The first 8 rows are patterns. Each new row is the sum of 2 different patterns, raised or lowered, with some noise. Before adding, each is slid sideways (what falls off one end comes back at the other), maybe read backwards, and multiplied by a number that may be negative. Names go in the order of the patterns.
In the rows, zero is written as 128.
Some rows, each with the names of its patterns after it:
[135 136 106 137 122 147 147 123 151 115 101 116 102  96 125 100 163 119
 136 110 149 124 135 119 125 143 125 131 154 119 158 105 162 109 134 106
 153]
Z_236
[152 111 122 138 106 162 156 119  97 136 117 162 137 111 120  98 150 136
 146 100 113 126 137 155 156 126 120 120 161 131 122 121 104 110 151  98
 136]
Z_968
[116 127 155 160 102 116 129 133 158 109 155  94  98 108 142  98 119 114
 122 112 140 114 120 144 128 146 111 114 107 131 139 157 161 144 130 153
 122]
Z_766
[128 136 123 152 129 160 131 121 118 112 124 112 128 100  96 158  99  95
  93 126 142 128 117 111 137 150 134  93 102 149 110  99 141 142  98 147
 141]
Z_510
[141  99 110 115 106 127 159 134 108 126 155 120 119 106  96 117 120  98
 123 145 113 150  96 155 147 124 113 126  94 163 114 122 154 123 135 137
 118]
Z_487
[105 147 140 151 129 143 104 109 115 115 107 151 102 119 155  98  95 103
 144 102 113 129 119 123 146 113  98 150 142 163  93 142 131 109  97 112
 147]
Z_928
[122 122 148  96 116 125  96 113 141 110 112 155 147 113 127 156 126 114
 117 119 111 153 102 158  93 149 143 128 105 111 120 117 104 151 105 143
 106]
Z_798
[134 101 126 115 121 141 135 130 102 121 160  96 127 154 113 161  97 131
 160 111 143 136 142  94 162 146 138 141 103 131 128 158 142 155 159 162
 124]
Z_377

New rows. What belongs after each?
[132 167 117 155 126 135 128 134 138 159 111 157 154 119 131 117 166 109
  92 153 119 105 120 165 110 122 132 103 166 108 152  92 110 109 122 116
 139]
Z_798 Z_377
[158 180 212 172 159 174 162 141 200 132 211 120 175 183 176 146 170 142
 163 149 173 148 176 143 168 154 201 147 162 176 139 136 175 161 153 176
 189]
Z_487 Z_798
[ 94  98  65  55 115  63 113  58  94 102 116  74 107  80  70  82  41  75
 118  74  72  99  97 101  82 114  79 109  61  82  73  87  73 117  48 131
  86]
Z_236 Z_487
[126 145 117 176 145 165 103 135 153 166 187 180 158 145 160 202 135 163
 165 150 134 166 121 167 185 127 131 158 151 200 166 155 139 152 130 204
 148]
Z_968 Z_510
[161 109  81 160  57 135  96  87 145 130  78 125 122 106  97  76  98 122
  80  93  84  96 122  89  70 122 139 133  94 110 101  76 121 102 143 126
  86]
Z_487 Z_377
[130 132 128 124 190  91 151 184 158 138 127 121 154 118 106  97 101 160
 182 117 127 156 142 110 148  93  89 120 115 106 104 145  88 147 108 166
 161]
Z_510 Z_487
[143 160 138 133 156 171 152 151 128 142 126 159 128 151 123 166 135 161
 128 140 140 124 111 179 115 165 120 143 156 165 127 154 153 126 137 138
 131]
Z_487 Z_798
[ 87 103 134 134 112  94 119 112 106 114 107 145  92  89 108 105 134  85
 125  67  54  80  97  75  84  84  86  74 127  77  83 129 107 102  98 107
  75]
Z_766 Z_510
[120 164 140 127 133 174 145 141 119 134 129 134 163 161 171 148 163 147
 141 153 104 128 142 144 128 156 147 126 145 103 153 180 125 140 165 125
 175]
Z_487 Z_928
[147 128 165  88  88  96 117 161 132 101  96 121 108 119 111 113 150 150
 111 158 142 108 142 100 133 144 125 155 140  76 138 111 166 151  78 140
  98]
Z_968 Z_377
[138 183 113 211 130 157 155 177 168 169 130 172 131 164 166 138 176 167
 138 133 130 150 149 126 172 125 156 134 154 149 176 136 170 147 173 175
 177]
Z_236 Z_487
[ 71 105  55  89 113 126  80  91 114 133 109  90  79 129 111  87 141 114
  75 118 129 122 146 138 151 118 166 114 100 103 120 138  78 105  89  88
 168]
Z_766 Z_510
[117 136 149 120 127 122 116 117 140  94 120 116 136 124 145 132 135 134
 127 123 113 112 109 133 137 144 134 131 142 126 120 131 117 159 130 110
 133]
Z_766 Z_377
[111  94 102 107  86 100  58  62 108  75  91  94  96  56 121  95 106  71
 107  85  98  92  92  89  76  84  96  79  95  60  87 105  83  47  93  92
 124]
Z_236 Z_510
[ 95 111  86  90  99  68  79  46 101  95 136  72 104  77 115  63 121 101
 122  70 109 108  70  92  75 110 109  52 113  71 120  53 112  37  55  73
  55]
Z_236 Z_377
[149 174 192 166 133 151 147 129 139 171 129 123 158 169 179 171 150 149
 170 107 197 134 132 167 148 147 165 184 170 136 148 130 184 163 181 116
 177]
Z_968 Z_798
[155 158 180 136 153 152 179 139 218 205 182 148 155 165 188 153 138 142
 189 174 155 182 124 180 160 168 156 116 133 136 103 183 131 173 170 135
 100]
Z_766 Z_487
[152 147 163 157 159 146 143 131 145 128 166 134 165 123 154 158 139 121
 185 164 136 153 181 138 141 152 156 169 137 118 142 156 151 166 105 192
 160]
Z_236 Z_510
[ 73  87  98 101 134 117 119  83 123 114 136 103  82 120 107  58  79 134
  66  80 115 140 114  97  79  95 113  96  59  85  62 130  89  60  86  74
 109]
Z_510 Z_928
[ 87 131  65 101  94  73  87 118  98  88 131 128 104 126  94 104 124 124
 149  95 139 109 102  84 108  76  85 130 108 148 107 121  91 115 127  74
  78]
Z_510 Z_928
[113  66  99  85  76  60  74  72 106 123 128  61  67  99 137 106 112  67
  83  88 118 155 124  64  92 128 102 110 131  68 104 135  63 117 109 121
 117]
Z_968 Z_766
[119 151 123 155 130 139 170 128 134 157 148 132 152  97 130 167 114  87
 122 162 132 143 161 117 140 133 119 123 122 147 165  85 173 138 139 125
 109]
Z_487 Z_928
[ 78  82  72 110  87 111  69  61 137  62  66  58  92  94 111  77  65  85
 140  94  87  80 119  75  54 136 133  72 110 110 117 110 108 146 124 137
 106]
Z_766 Z_510
[132 110  97 107 123 123 128 154 139 122 108 164 131 122 124 105 139 124
 149 155 164 108 141 128 155 126 140 124 141 136 130 129 104 159 152 169
 115]
Z_766 Z_928
[118 149 160 125 150 179 166 115 155 155 171 173 160 139 182 134 192 155
 125 168 198 194 140 177 153 126 174 146 193 134 138 135 191 169 138 182
 155]
Z_766 Z_798
[ 94 166 124 129 141 133 141 116 136 136 120 129 126 162 166 171 160 159
 130 134 130 148 141 148 152  99 157 129 151 133 154 135 116 152 139 173
 130]
Z_968 Z_377
[ 97 114  96 120 151  59 127 158 121  86  75 116 100 111  99  76  97 151
 121  65 138 142 114  69 145  89  81  85  88 123  68 117  80 119 114 125
 108]
Z_510 Z_928
[143 123 135 147  94 135 113 104  88 145 100 151 152 127 113  94 163  91
 114  86 141 133 109 138 143 119 130 141 123 144 146 144  83 120 153  83
 145]
Z_968 Z_928
[ 92 120 133  96  81 104 135  96  70  64  60 119  72  61 101 102  89 107
  73 117 121 125  94 119  76 135  93 108 138  78 121 121  75  98  98  71
  69]
Z_510 Z_487
[136 118 136  88 155  92 111  82 147  77 121  91 113 111 119 113 121 128
 123 116 122 104 113  99 148 144 167 150 128 159 126  96 124 127 129 106
 105]
Z_236 Z_766
[ 56  66 109  69  68 102  77 127  99 119  66 100  37 147  52  87  76 115
 130 105 108 138  84 118  81  89  97 110  66  97 101 110 131 119  99  98
 113]
Z_487 Z_798
[182 106 189 138 119 101 180 150 119 122 162 145 167 175 110 187  99 149
 110 100 110 162 132 179 141 171 100 181 120 167 137 143 133 168 154 167
 164]
Z_236 Z_798
[139 116 121 129 100 113 119 121 136 141 115 129  89 152 142 133  97 121
  94 151 134 115 146 107 124 145 138 122 111 110 107 125 131 128 143 102
 111]
Z_968 Z_487
[135 127 148 139  77 132 138 166 149 167 135 183  95 163  78 109 112 142
 153 140 137 121 100 179  81 145 158 115 140 123 142 158 138 155 122 155
 105]
Z_798 Z_377
[156 184 179 150 202 191 174 188 134 176 179 188 174 182 145 158 147 146
 168 159 164 147 164 186 125 172 108 211 162 168 164 182 108 162 207 116
 149]
Z_798 Z_377
[159 113 136 133 147 154 175 148 145 154 161 117 132 155 139 133 121 140
 120 163 128 153 126 136 141 149 137 133 120 145 121 130 150 160 121 160
 115]
Z_798 Z_377
[ 81 129  98 149 118 111 110 102 103  94 109 103 138  99 115 112 127  96
 125  97 129 102 134 107 111 154 139 144 108 105 172  96 131 134 141 147
 148]
Z_766 Z_487
[122 170 151 135 186 169 146 145 146 164 196 169 182 164 159 157 188 166
 114 141 153 182 158 186 182 159 129 171 204 143 162 159 137 157 185 121
 151]
Z_968 Z_928
[135 135 136 173 115 153 140 146 145 133 136 175 138 153 134 126 154 112
 148 161 145 168 188 151 157 118 167 134 154 117 131 134 148 130 129 156
 136]
Z_236 Z_487
[137 136 127 141 112 170 134 147 128 114 127 141 132 161 133 156 171 145
 159 134 155 137 153 108 142 146 139 121 130 152 143 130 158 112 158 111
 145]
Z_236 Z_487
[130  96 118  46 111  68 103 109 104  76  93  95 125  89 104 106  94 135
  38  78 134  76  82 102 117  69 133 124  81 126  42 125  73 107 103 137
 135]
Z_798 Z_377
[142  82 122 128 112 128 139 149 127 126 151 120 118 123 120 125 149 105
 140  81 138 136 115 105 111 133 109  98 142  87 159 102 119 114 155  81
 115]
Z_798 Z_377
[112 145 118 155 137 139 100 116 134 117 124 128 154  90 111 151 113 144
  98 127 141  91 118 140 127 136 127 144 128 132 139 130 138 100 116 114
 127]
Z_766 Z_377
[144 151 120 149  86  90 121 146 107 139 106 141 136 131 141  95 148 109
 147 135 142 106 109 129 115 145 121 109 148 115 141 164 144 110 145 129
 123]
Z_968 Z_377
[111  77 118  73  77  78  92 129 112  80  99  74  97  68  70  97  87 119
 120 112  97 104 113  91 109 114  68 103 101  74  91  90 121  96  65 124
  75]
Z_798 Z_377
[165 174 105 174 142 144 131 153 108 133 153 123 117 136 121 155 116 174
  83 177 106 186  96 118 130 178 142 149 128 137 123 133 137 181 153 168
 152]
Z_236 Z_798
[101 124 101 109  81  82 119  93 131  93 106 102 131 130 106 116 105  64
 130 135 136  79  94 111 120 136 115  72 128 122 102 109 124 115 116  69
 102]
Z_968 Z_510
[162 153 174 184 119 135 157 169 139 157 161 150 147 171 137 183 111 183
 140 145 167 183 155 179 158 161 146 178 137 186 142 146 142 200 159 163
 162]
Z_968 Z_798
[135 118 155 127 143 177 119 123 179 160 176 107 162 157 130 131 129 167
 110 150 147 163 134 161 123 142 128 130 118 152 138 133 169 111 123 108
 161]
Z_928 Z_377
[134 110 124 131 159 102 143 125 112 101 141 118  95 134 133 132 148 132
 120 131 119 140 107  91 139 147 144 115 137 140 115 157 106 157 119 111
  97]
Z_236 Z_798
[129 115 145 112 167 111 130 143 117 108 144 100 110 145 165 106 141 179
 143 118 115 144  93 147  95 180 109 143 151 137 109 127 143 112 128 176
 131]
Z_928 Z_798
[162 136 180 163 162 141 131 124 113 136 130 112 170 143 133 108 120 177
 160 144 134 130 176 130 159 158 176 128 157 163 168 138 173 148 161 160
 133]
Z_766 Z_510
[129 110 133 148 160 125 130 133 191 145 160  89 145 154 117 142 158 146
 161 156 130 115 120 121 145 145 120 129 106 188 108 144 156 171 120 159
 177]
Z_236 Z_510
[109 123 112  89 133 114 102 137  96 108  99  94 110 120  91 105  96 147
 125 124 101 111  90 127 112 126  97 105 101 130 130 119 105 106  97 135
 123]
Z_236 Z_968
[118 127  97  85 136 104 122  84 100  78 132 116  81  88 119  91 155 137
 102 109  88 131 152 117  87 121 125 103 123 138 139 143 111  90  99 115
 145]
Z_968 Z_766
[ 98  81  86 148 118 102 137 152 113 120  96  78 119  71 151  89  92  82
 120 152  85 114 151  68 158  63 129 141  94  98 144 128  78 168 137 100
 135]
Z_798 Z_377
[182 203 174 149 168 169 158 149 189 167 160 166 190 173 177 175 198 167
 180 157 185 142 172 150 166 172 153 155 192 129 144 152 153 160 177 170
 148]
Z_510 Z_798
[ 95  78  86  75  93 102 107 105  59 100  78 114  89  72  87  89  94 125
 103  73 123 108  72  92 106  81  84  75  74  77 122  88  95  63 100  87
 112]
Z_968 Z_798
[157 177 116  91 168 113 156 143 101 106 137 122 116 150 119 135 178 114
 164 159 164 164 107 126 168 170 138  95 111 135 150 144 146 113 154 134
 149]
Z_968 Z_510
[172 164 173 143 153 152 204 135 157 183 175 144 166 141 155 165 195 182
 160 142 171 173 177 163 141 165 152 126 145 176 160 150 179 169 170 143
 162]
Z_766 Z_510
[109 170 114 160  76  86 117 134  91 116 102 105 119 121  93  98 155 117
 124 120  98  97 120 123 137 163 139 139 153 128  99 134 138 135  89 113
 131]
Z_766 Z_928
[118 106  92 102 135  91  90 138 127 121 110 125  99 123 145 125 147 132
 132 124 124  89 131 145 145 107 120 116 108 128 123 116 104  72 110 134
  97]
Z_766 Z_798
[175 173 170 214 149 186 172 152 201 189 184 164 181 216 191 195 197 184
 152 174 191 156 150 168 187 190 203 177 170 219 170 153 206 166 191 167
 178]
Z_510 Z_487
[126  78 118 113 129  84 125 108 101 111 116  84 131 106  91 114  97  96
 123  89  88 103 112 139 108 110  88  99 116 114 116  86 110  95 112 139
  97]
Z_236 Z_968
[ 94 128 119 109  78 100 104 104  97 111 101 112 106  76 109  88 122  94
  86 122 107 128 108 124  85 110  95 108  97 122 107 115 114 105  91 108
 116]
Z_766 Z_928
[103 113 123  95  89 124  94 101 106 127  93 137 124 113 148  97 155 102
  83 113 115 109 120 110 144  87 124  80 141 110 130  71 149  98 119 114
 120]
Z_236 Z_798
[ 74 112 105  81 101 105  66  93 114 135  88 100  98  91  94  91  93  69
  95 130  98  85 111  78  90  83  89  84 119 108  96 133  82  87  87 120
  98]
Z_510 Z_928
